There are 5 hidden switches. A switch that is on adds its own fixed numbers to the row, and there is some noise. The rows also spread widely along 5 directions, which tell nothing about the answers.
Some rows, each with its switches (1 for on, 0 for off) after it:
[-32 -16 -40  16   8  16  -6  21 -14   9  19   3 -23  15 -10 -36  13   9
   3 -16  10   5] | 0 0 1 0 1
[-13  18 -43   2 -15   1   2   7  28  30 -29  -1 -18  49   3  31 -16  41
  27  -9   1  38] | 0 1 0 0 0
[-42  17   9  27 -21  34 -22 -31  39 -11 -41  44  -1  59   4  30  22  18
   2  15   6  12] | 0 1 0 0 0
[  9  16  -7  25 -15   3 -48  24  26 -35 -34  26 -27  14 -23  -1  -3   5
  -3  35  -3  21] | 0 1 0 0 0
[-28  12 -66   6  -1   4 -28  36  20  -8 -42   5 -38  12 -13 -44 -13  13
   3  35 -10  18] | 1 1 0 1 0
[-72 -47  -4   9 -12  56 -51  21   6  -1 -25  29 -17  17 -16 -41  54 -38
 -28  45   4   9] | 1 1 0 0 1
[  1  46 -95   3   8  25 -37   9 -11 -41   1  11 -42  -5 -26 -52   9  18
  -4   6 -26 -49] | 0 1 1 0 1
[-14   1 -85   3   1  15 -59  58   7 -37 -25   0 -58 -25 -39 -80   5 -19
  -9  59 -29  -7] | 1 1 0 1 1
[-26 -14 -12  14  13  -5  -1  26  -5  19   7  -1 -17  18   0 -16  -9   5
  10 -14  11  27] | 0 0 0 0 0
[-32   7 -26  15 -15  36 -30  -8   8 -19 -16  27 -22  29 -15 -10  31   3
  -5  19  -5 -11] | 0 1 0 0 1
[-33  -8 -37   1   9  16 -36  42  -3   5 -20   2 -23   1 -14 -50   0 -11
  -8  25  -8  13] | 1 1 0 0 0
[-48  -9 -69  -5  13  22  -5  23 -10  25  20 -18 -33  -1  -7 -40  -6  -5
   8 -13  -7 -11] | 1 0 0 0 1
[  6 -12 -24  -2 -11   3 -43  50  14   7 -29   4 -22  10 -17  -4   2  -3
   5  28 -11  40] | 0 1 0 0 0
[-13  23 -30  17  -6  42 -28 -21  28 -28  -5  33 -21  12  -8  17  22  -3
  -2   7 -17 -37] | 0 0 0 0 1
[-34  -3 -38  -1  -7  54 -47   1   9 -12 -13  32 -17  16 -13 -19  48 -16
 -12  26 -17 -19] | 0 1 0 0 1

New rows. What belongs after each?
[-26 -26 -26   1  16   6 -29  57   1  12  -5  -7 -20 -15 -11 -38  -6 -29
  -1  16  -5  27] | 1 0 0 0 0
[-31  11 -53  20  -7   2 -25  28 -15 -20  -6  -6 -56   6 -29 -57 -22   7
   3  21   7   0] | 1 1 0 0 1
[-44 -10 -33  11 -24  21 -27  23  15   9 -28   1 -36  30 -16 -12   4   9
   3  27   6  28] | 1 1 0 0 1
[-23 -12 -36   9 -14  35 -45  19   4 -15 -19  23 -25  21 -17 -29  37   8
  -9  22  -7   3] | 0 1 1 0 1
[-22 -28  -6  17  -1  42 -53  23  14 -23  -3  35 -12  -1 -19 -19  51 -24
 -18  25  -7  -1] | 0 0 1 0 1
[  2 -20 -12  24 -10 -14 -40  53   4 -10 -24  11 -26  21 -20 -31   3  15
   5  28   5  51] | 0 1 1 0 0
[-31   1 -56   1  18  14 -27  34  22  -8 -17   6 -26 -11 -11 -47  -5 -13
  -4  25 -20  -1] | 1 0 0 1 0
[-29  -5  -6  17  -6   9 -26  15   6   0 -22  19 -11  32  -7 -12  12   5
   1  14   6  28] | 0 1 0 0 0
[-18  22 -44  11  19  33 -29  -6 -10 -37  15  24 -28  -8 -14 -33  21 -22
 -11   1 -17 -54] | 0 0 0 0 1
[-17   8 -36   8  -4   5 -16  15   5   8 -23   6 -21  27  -9  -7  -4  17
   9   6  -5  18] | 0 1 0 0 0
[  3  12 -71  -5  25   4  -8  30  -1  15  12 -12 -19  -5  -3 -23 -15  18
  16 -20 -13   0] | 0 0 1 0 0
[-36  16 -51  13  -4  29 -39  13  -6 -29  -9  15 -41   4 -24 -54  12 -13
 -14  30  -5 -27] | 1 1 0 0 1
[-67 -29 -50  16 -14  36 -35  28  16 -11 -33  21 -33  25 -15 -57  35   7
 -11  43   4  16] | 1 1 1 1 1
[-29  -8 -43  -2  -3  12 -28  25  23  10 -37  17 -20  29  -8 -24  18   5
   2  24 -13  30] | 0 1 0 1 0
[-43 -24 -57  16 -20  22 -42  47  22 -17 -36  13 -45  13 -25 -52  23   8
  -8  51  -1  30] | 1 1 1 1 1
[-51   8 -40   8  12  46 -38  -8  16 -25 -28  45  -8  22  -8 -43  51 -13
 -18  33 -20 -25] | 0 1 0 1 0
[-26  -7 -76 -19  16  13  -7  42   8  44  -1 -20 -15   2   4 -22 -17  14
  14 -12 -11  11] | 1 0 1 0 0
[ -6 -27 -35   1  -5  21 -36  40   8   4  -1   5 -20  -1 -15 -11  20   0
   1  10  -8  18] | 0 0 1 0 1
